The same things were measured in two ways. Each way mixes the same 11 hidden numbers, adds some noise and spreads widely along 6 directions of its own, which tell nothing about the thing.
Some things both ways: the first way, then the second way.
[-13   5 -17 -15  -4 -18 -13   7  -2  -7 -17   4  -5  -9   3  10  -9  -1
   9]
[ 10  26  -6   6 -32 -10  15  21   1 -12 -11   7   1  -6  29 -14  18  15]

[  4  18   3  13   6  -8   7   7 -13  -1 -28  30   4  22  12  -2 -32   3
 -11]
[ -9   3 -15 -15 -55  -4 -12  34   0  -3  -7 -13  -2   2 -11  11  35  -9]

[ -8  11  -6 -19   0 -15  -4  12   9 -21 -18 -14  -5 -24  12  -1  -3  19
  16]
[  6   2 -15  16  -8 -22  17  -5 -13  -9 -36  -3  -5  -5   2   4   8   9]

[ -3  14  -8   4 -15  -8   2   6  11   3   1   4  34   7  21   2 -10 -19
   1]
[ -4   3  32  32  -9   8  -7  34 -11 -10  -2  -7   3   7  24  -9  -8  16]

[ -2   3   0   1   4   2  -6  -3 -22  -7  -1  -9   3 -24  12  24   2   1
  -1]
[  9   1   7  16  13   0  -8   0 -11  12  -1   1  -3  17  -2   1 -11  16]

[ -2  -1  18  -8  15   2 -21   2  -7 -17  11  -9   3 -10 -21  17   5  22
  19]
[ -9 -19 -10 -16 -23 -21   1  12 -29   4  -3 -16 -30  12  10   5  24   9]

[ 11 -22  10   7 -16  -1   5  -8 -10  -6  21  -2 -14   1   9   9  -3  -3
   2]
[ 14   6  41  23  14  15  13  -2  -1  20  10  19  18  -4   8 -20 -15  16]

[  4 -15  21  -4   8  -2 -13   9  -4  -7  11  19   9  37   1  -1   9  -5
   9]
[ -5  24  18 -12 -19  -3  -6  13   5 -23  -6  -9  -7  -3  19   6   6 -21]

[-18 -21  -8  22   4   9  14   4 -10 -13  34 -22  -2  12  -5  -2   9  -6
  21]
[  9   9  -6   7 -32 -15  19   7 -18  -4 -14   8 -11   1   9   5  23  15]

[-13 -10 -11 -29  -2  11   0  21  -2   9  25  -7  23 -11   7  -3   3   5
  12]
[  0 -18 -11  -1   4 -21   0  20 -21  -2  -3 -30 -21  19   0  25 -20  13]

[-30 -19 -11 -22  -9   0  -2  12 -18  -9  19 -17  14  -6  18  11  11 -12
  11]
[  3   5 -38 -15 -13 -23  -2   8 -13 -22 -35 -22 -29  -2   5  15   5  -4]

[ 38   7  41  22  -8  11  -3 -17  -1   1   4  -4  -5  -5   6  -2 -17   5
 -11]
[ -4 -12   5   4  -5  18 -14  14   8  13  11   0  29  25 -26   4   1 -16]

[ 8 -2  9 14 -4 -4  3  2 -3 12 19 -3  7 14 -8 -2 18 -1 19]
[ -7  -5  25   9  11   4   8  -7  -7  26  16  29   8 -15   5 -18   2   9]

[ 17 -13  24 -15 -15 -14 -10   5   5   7   8  26  -9  32   0   3 -14 -13
  -3]
[ 23 -14 -22  -2  -9 -12  24  -2   7   3 -25   4  -8  -1   6  18  10  -8]

[  5 -32   9 -35  -2 -24 -15  20  -1 -19 -22  24 -21  15   6  -5  20  23
   4]
[-17   6  12  -3  21  19 -34   6  -3 -13  14   0 -20   4  -3 -11 -15  -6]

[ 13   1   2  -2   9  -7 -19   3   0   1  -5  10  14  -6  -5  10  -8  -3
  -7]
[ -9 -39 -10 -15  13  -3  -5  -1 -31  12  17   1 -41  12  -7   2  -4  13]

[ -7   0  -8  -9  25  -4  -8  14 -34 -10   1 -22   0 -19   8  25  19   7
  14]
[-18   9   8  -7  19  10 -19   1   2   7   9   7 -12 -13 -16  -9  -8  -6]

[ -4 -16  12 -28   2  -5  -8  11  -9 -22  -7   2 -25   0  12   9   1   9
   4]
[ -4   9  -3   3 -35   5 -11  38  -2 -12   5  -5  -4  28  -2   6  16   0]

[  7  -4   6   7 -32 -19  -8  -8  -5  21 -11  38   3  -3  17   1 -18  -9
 -16]
[ 22   1   4   0  21   5   8 -26  17  11   2   0  31  12  -7  -5 -20   5]

[  8 -10   4   0   1 -11   0   5   4 -10 -12  20 -15  11 -11 -11   6  34
  17]
[  0 -20 -18   0 -26  -1   7 -20 -10   1  -6  -7  30   7 -34  13  16   4]

[ -9   6   3  -6   7  -6 -12   6 -11  -7  -9  -7   6  -7 -18   9  12  23
  19]
[  9 -19   6  19  10 -17  15 -14 -29  24   1  20 -11   4  10 -10   0  39]

[  9  27  -4  11   6  -8  -6   1   3   6  -8 -14  11 -17   8   4   0  -7
  12]
[  1 -15 -14  15   6  19   0 -14  10  -3  -5   0  36  19 -39   9  -8  -8]

[ -8 -23  13  -3 -25   6   0 -10   3 -22  23 -13  -5 -11   2   1 -10  11
   7]
[  4 -16   0 -22  14   8 -17  -7   0   1   4  -6 -20   1   4 -10  -8  -8]

[-25   4  -5 -23  -1  -7  -7  23   5  -5 -11  -1  -8   1   1 -18  16  24
  37]
[-19  18 -11 -36 -14   0  -9  -2  30 -17  16  -7   9  -5  -3  -7  11 -18]

[  8  14  -4 -12  20  -8 -21  16   9  -3 -15   8  19  22 -13  -1   1   1
  14]
[ -4  -2 -18 -28   9   8 -11 -16  21 -23  -9   0 -14 -25  -1   9  -5 -32]

[  6  12   6  11  19   7 -11   3 -15   7   9 -20  10   4 -19   9   5  -5
  13]
[  9   0 -13 -15  27   7  -9 -13  18  10   2  19 -14 -10   0   1 -10 -15]

[ -1  27   7  11  13 -19 -12  10   1   9 -13  11  13  12  -6  -5  -1  -2
  18]
[ -3 -16 -11 -14   4  -8  18 -28  -2   7  -8  10  -3  -7 -13   3  13  -8]

[-20  -4   6 -31  -1 -15  -8  25 -11  11  12   4  12   0  -1   6  27  12
  25]
[  4  -5   9  20  12  -2   4  -7  12   5   4   6  28  19 -14   6 -15   5]

[-11  30  -7  20  21 -22  -6  10 -12  -5 -14  -1  12  -1  -8  10  -6   5
  19]
[-11 -23  25   8   2  26   6 -10   2  16  24  19  17   4 -27 -21   4  11]

[ 12 -18  22  33 -10  -8  -5  -5  -5   5  10  15   5  25 -10  -2   3  -4
  -4]
[  8  -7   3  12  -5   7  12 -19   4   1   1  11  27  16 -15  -3   3   7]

Other things, the second way, with their names:
<119>: [ 14 -15  -4  21  -8  -6  18  11 -14  13  -4  -3  13  12  -7   9  -8  26]
<332>: [ -2  -6  20  17  -8   3  19  -6  12   0  12  14  33  19 -19  -9   2   9]
<478>: [ -3  16   3   8  33  -8   3 -16   9  13  -4  25  -2 -16  13 -24  -7  10]
<40>: [-13  10  22  -5   5  -2  -3  10  -8   1  24   9 -34  -2  31 -19   3  20]
<383>: [  7  19  -6   2   8 -11  -8  14  -4 -16 -20 -17 -27  -1  28   6 -12   5]
<70>: [ 12  18   4  -8  -2 -23  18 -28  -7   4  -6   7   6 -11  24  -6   5  14]
<396>: [ -6   1  43  14  15   5  -7  -4  -6  16  20  20   1  -8  15 -23  -9  18]
<455>: [  1   0  20  20  -7  12  -2   7 -37  -2 -10  14   9  -6  -6 -19  -6   8]
<345>: [-19 -14   1 -22   3 -12  -8 -10 -26   9  16   2 -34 -15   7  -3   8  10]
<276>: [-11  -5  10  17   6  21 -15  33  -3  14  24 -14   7  18  -6  -5 -16  26]
<593>: [ 11  32  20  22  16  21  -3  -1  24  -7  -6  12  24 -10  18 -11 -12 -11]
<7>: [ -2 -18 -20 -23 -15  -2 -13  -2  -6  -4  -3 -26 -12  12 -19  23   8  -7]
<274>: [-10  22  18   2  10   6 -13  10   3  -6   6  12  -5  -8   9 -21 -10   1]
<142>: [  8  24   3  -6 -22  23 -42  39  13 -14   4 -26  14  24  -1  12  -8 -19]
<25>: [-18  24 -20 -14 -21 -25   9  18   6  -5  -3   1  -7  -9  15 -13  21  12]
<371>: [-17   9 -10 -14 -11  13 -24  14   9  -3  12 -11   1   5   1 -15  12   5]
<663>: [-18  13  17 -14   5  21 -23   5  22  -2  30   8   4 -11   2 -18  -6  -1]
<703>: [  1 -30 -25 -24   4  12  -7 -13 -17  19   2  -4  -6  -1 -26  -2   2  -1]
<169>: [  5 -19 -12 -15   4   5   8 -23  12  10   0   5  15  10 -36  13   3 -20]
<715>: [-15 -30   0  10  20 -14  17 -12 -25  17   8   6 -12   3 -12  -4  -6  29]
<285>: [-22  13 -18 -26 -16 -18 -12  20 -10 -15 -12  -8 -34 -23  10  -4  14  -9]
<42>: [-15   5  15  11 -11   7   3  21  29  -4  10  -8  23  -7  -8   2  -2   1]
<230>: [ 11  -9   3  24  -2  26  -3  21 -11  -9   1 -26  46  37 -24   4 -31   7]
<560>: [  0 -25  18  12  29   8 -13   7 -18   4   7 -11 -15  14  -7   6 -38  13]
<538>: [-17  -1   6  -1   8   5 -16  -8  19  -5  10  16   9 -11 -12   1  -3 -15]
<389>: [  5 -19 -15 -26 -27   1  10  11   8   1   7 -16  -3  15 -18  16   9  -3]
<433>: [-18  14  -3 -28 -12 -13  -7   4  11  -6  -6   4 -15 -26   3  -4  16 -20]
<252>: [-12 -14  10 -33  -9   8 -25   4  -7   1   6 -13 -20 -11  -5   8   6 -26]
<92>: [-22 -15   2   6  34  23 -26 -15 -12   3  17   5  -9  12 -30   1 -13  -5]
<598>: [  4  21  21  19  -9 -11   6  26  -4 -10  -8 -12   2  18  17   4  -6   7]
<54>: [ -3   4   8   8 -25  11  -2  16   8 -13  -1  -6  28  21 -14  -3   7  -5]
<320>: [ 10  -7 -13   0  38  14  -5  -8   8   2  -5  -8 -14  19 -13   9 -27  -3]
<688>: [ -8  -2 -14  -3 -38 -19  17  -4 -15 -16 -10 -19  18  11 -10   7  20  15]
<62>: [ -4  -4   9  -8  -7   3  15  -3  -2   6   9  18   8 -23   2 -11   3   0]
<333>: [-15   7 -12  14   2 -28  13  10  -8  -5 -13  -4   0   2  -2  -8   0  17]
<312>: [ 13  19  14  16   6  -2 -16  35   2 -20 -16  -5 -31  10  28  10 -17 -10]
<468>: [ -3  -6  24   6   8  10 -10  -8   7  -2   4  20   0   8  -5  -8   1 -18]
<461>: [  0 -17 -18 -20 -23   5  -1 -24 -14 -16  -7   2   1  -2 -18   3  15  -7]
<416>: [ -2  -1   4   2  -8 -17   7   7 -19  11   4  16 -19  -2  16  -6  13  18]
<695>: [ 18   4  -2   5 -11 -25  13  -5  -6   0 -25  -4 -14   4  23  17  14   1]
<121>: [  5 -10 -27 -24 -27   2  -7   3  -5 -21  -5 -34   0  24  -4  18   4  -1]
<58>: [  6  -2   8  29   2   7  -9  14 -10  -7 -11  -9  11  23   5   3 -12  10]
<128>: [  0  43  12  11 -14 -12  -1  35  -2 -12  -3 -16   1   8  22  -3  -8  20]
<386>: [ 6 -7 15 17 -2 -5 21 -7 -5  3 -9  4 12 -5 -5  7 -5 11]
<283>: [  1  14  -5  -9  -1 -16  -2  -4  -2   2 -16 -13  -6   2  -2  15   5 -10]
<202>: [  1 -26  20  12  17  18  -7  -9  -6   0   6  -6  -2  20 -19   6 -17   2]
<71>: [  5   3   1   2   3  18 -13   4   9  -7   0  -5  10  11  -6  -2  -8 -10]
<294>: [ 10  36   4 -11 -22 -22  22  -8   4   3  -6  20  18 -10   9 -10  16  -4]
<82>: [  8   7  18   2   3 -13   8   4   8  -1  -5  12 -26 -11  19   4  -2   0]
<218>: [ 29  10  21  11  22  -1  16 -14   6  10  -7   9   7   1  18  -2 -23  10]
<327>: [ 12   2 -11  12 -25  -3   7  24  -9  -8 -18 -13   0  19  -1  16   7   3]
<486>: [  1  28 -10  -1 -19 -24   7  27  -6 -14 -26 -25 -24  -3  30   8   8  14]
<548>: [ 16  23 -11  10 -30  -6  10   7   1 -29 -38  -6  16   7  -2   3   7  -6]
<106>: [-13 -20 -16 -21 -31  -4  -7   6 -29   5  -1 -25  -6  -2 -11   7  22   6]
<221>: [ 10  36  -5  19  -1 -10 -10   4 -11  -7 -28  -6   9   7   3   4   0  -4]
<339>: [ -3 -13  14  10  -2  -5  17  16 -24  10   4 -13 -18   9  12  -7  -2  36]
<81>: [ 10 -18 -25  -4 -14 -19  17 -18 -18  -3 -22  -4 -10  -4  -7  11  10  14]
<136>: [ 14  26  23  30 -23   2  17  18   2   0  -4  13  42  13   7  -7   1   8]
<321>: [  9 -14 -37   4 -25  -5   7  -7   0  -7 -27  -6  31  10 -36  17  13 -12]
<313>: [ -1 -21 -32 -20  -5  -1  -5  10 -12   8 -10 -13 -21   8 -20   7   7  -6]
<581>: [  1   7   8  23  -6 -11   8  22  -5  11  -1   0   5   6   5   0   0  22]
<60>: [ -2  11  29   6   2  12 -13  18   4   7  22   8   7   7   8 -14 -11   6]

Some of these things the first way, each followed by its name:
[  9  -4  33  11  -1  -1  -5  -5   5 -26   6 -10   2  -6   6   3  -5   9
  -2] | <468>
[-21  18 -11 -23  18 -11  -9  21  -9 -16 -27 -16   2 -10   2  -7  10  22
  29] | <274>
[  1  -6   5   8 -10   6   4  -1   0  -5   7  -7   4  -1  11  -3   0  -3
   2] | <416>
[ -8 -11  10 -42 -12   8 -17   1   3 -24  -8   4 -19   5  11   0   6  12
  20] | <121>
[  7   2  20 -12   8 -15 -17   9  -2 -18 -20  11 -13   3  -6  -1  -6  26
   9] | <54>
[ -1  -5  -2   9  -1   6  -6   5 -19  -1   4  -4  12   4  13  18  10 -11
   0] | <663>
[ 21 -13  11  -4   8   8 -12  -9  -8 -20   4   0 -14  -7 -15  15   1  30
  11] | <106>
[-10  20  -3  17  -7  -8   2   6   2  17   2   3  36  21   2  -8   4 -18
  14] | <58>
[-24 -27   7  -7   7   0   3  23 -19  -8  36  -5  12  25  -6  12  10   1
  14] | <82>
[  4  27   6  21  -3   3   2  -1  17  -1  -5   6  15   3   7  -7 -21  -4
   6] | <695>
[  1 -17   9 -14 -12 -11 -11   7   2 -11 -13  24  -5   7  14  -4   9  13
   5] | <688>
[ 38 -13   3  11  -7   8  -8 -17   7   3  11  -7  -4 -19  -8  -7 -19   8
  -7] | <230>
[ 13 -17  15  -6 -16 -16  -3  20   9   7 -10  17  -2  23   5 -23  13  15
   6] | <715>
[  5   8  -7   4  10 -12 -16   4  -4  -8 -26  20  16  -2  -2  11 -17   7
  -9] | <81>
[-20   7 -20 -10 -14  -1   5  13   7   2  -2  -6  16   3  24  -9  -2 -14
  14] | <383>
[ 13   9  -2   1  -8 -16 -10  14   7   1 -24  -8  10 -42  22  -3 -14  13
 -13] | <333>
[ 22  -2   2  -5   2   2   0  16  -2   3 -12  -6 -22  14 -14 -13   3  31
  19] | <276>
[  5 -27  18  -4 -22  -4 -10  -2 -15 -12   2  -4 -26   1   6  14  18  10
   6] | <371>
[  9 -31  16 -16   1 -11 -17  -2 -19  -8  -3  23 -27 -10   2   8   4  16
  -5] | <294>
[ 16 -21   6  10   9   2  -9   2  -6   5  28   0   9  20 -25   3   8   2
  12] | <62>
[-1 12  0 -9  7 -5 -6 17  0 -1 -9  0 23 -2 12  8 12  4  7] | <538>
[ 10 -11  16 -16  -6  -8  -5  14   7  -7  -9  18 -12   8  12 -15  -9  16
   1] | <598>
[  0  16  -9  26  16   6  -5  12 -10   6  -1 -11  23   8  -7   1 -13  -2
   8] | <486>
[ 20 -18  17  15 -19   6   4   0   7 -11   5  -5 -15  16  10 -14 -15   7
   0] | <339>
[  4  -6   4 -33  -9  10  -1   8   3 -17  -3  -7   5  -8  25  -3  -5  11
   1] | <560>
[-30  10 -12 -22  18  -6 -15   4  -7 -29 -10  -7  10  -3  -4  10  17   9
  33] | <461>
[ 20 -13  11  10 -17   4  -5 -23 -17  -2   9   0  -8  -8  13  15 -10 -14
 -12] | <703>
[ 33   6   2   2  20 -19 -25 -15  -9 -19 -39  22   8 -12  -2  13 -18   7
 -21] | <455>
[  5 -28  20   5 -12  19   6  -1 -12 -10  29  -4 -15  12   7   2 -22   0
  -5] | <389>
[  4  22  -2  10  -2  -1  -6   3  -8  14  -2 -16  10  -7  21   4 -10 -30
   0] | <320>
[ 31   4  18   8   0  -5 -21  -8  -9   7 -16  28   4  10   2  11 -24  -7
 -21] | <218>
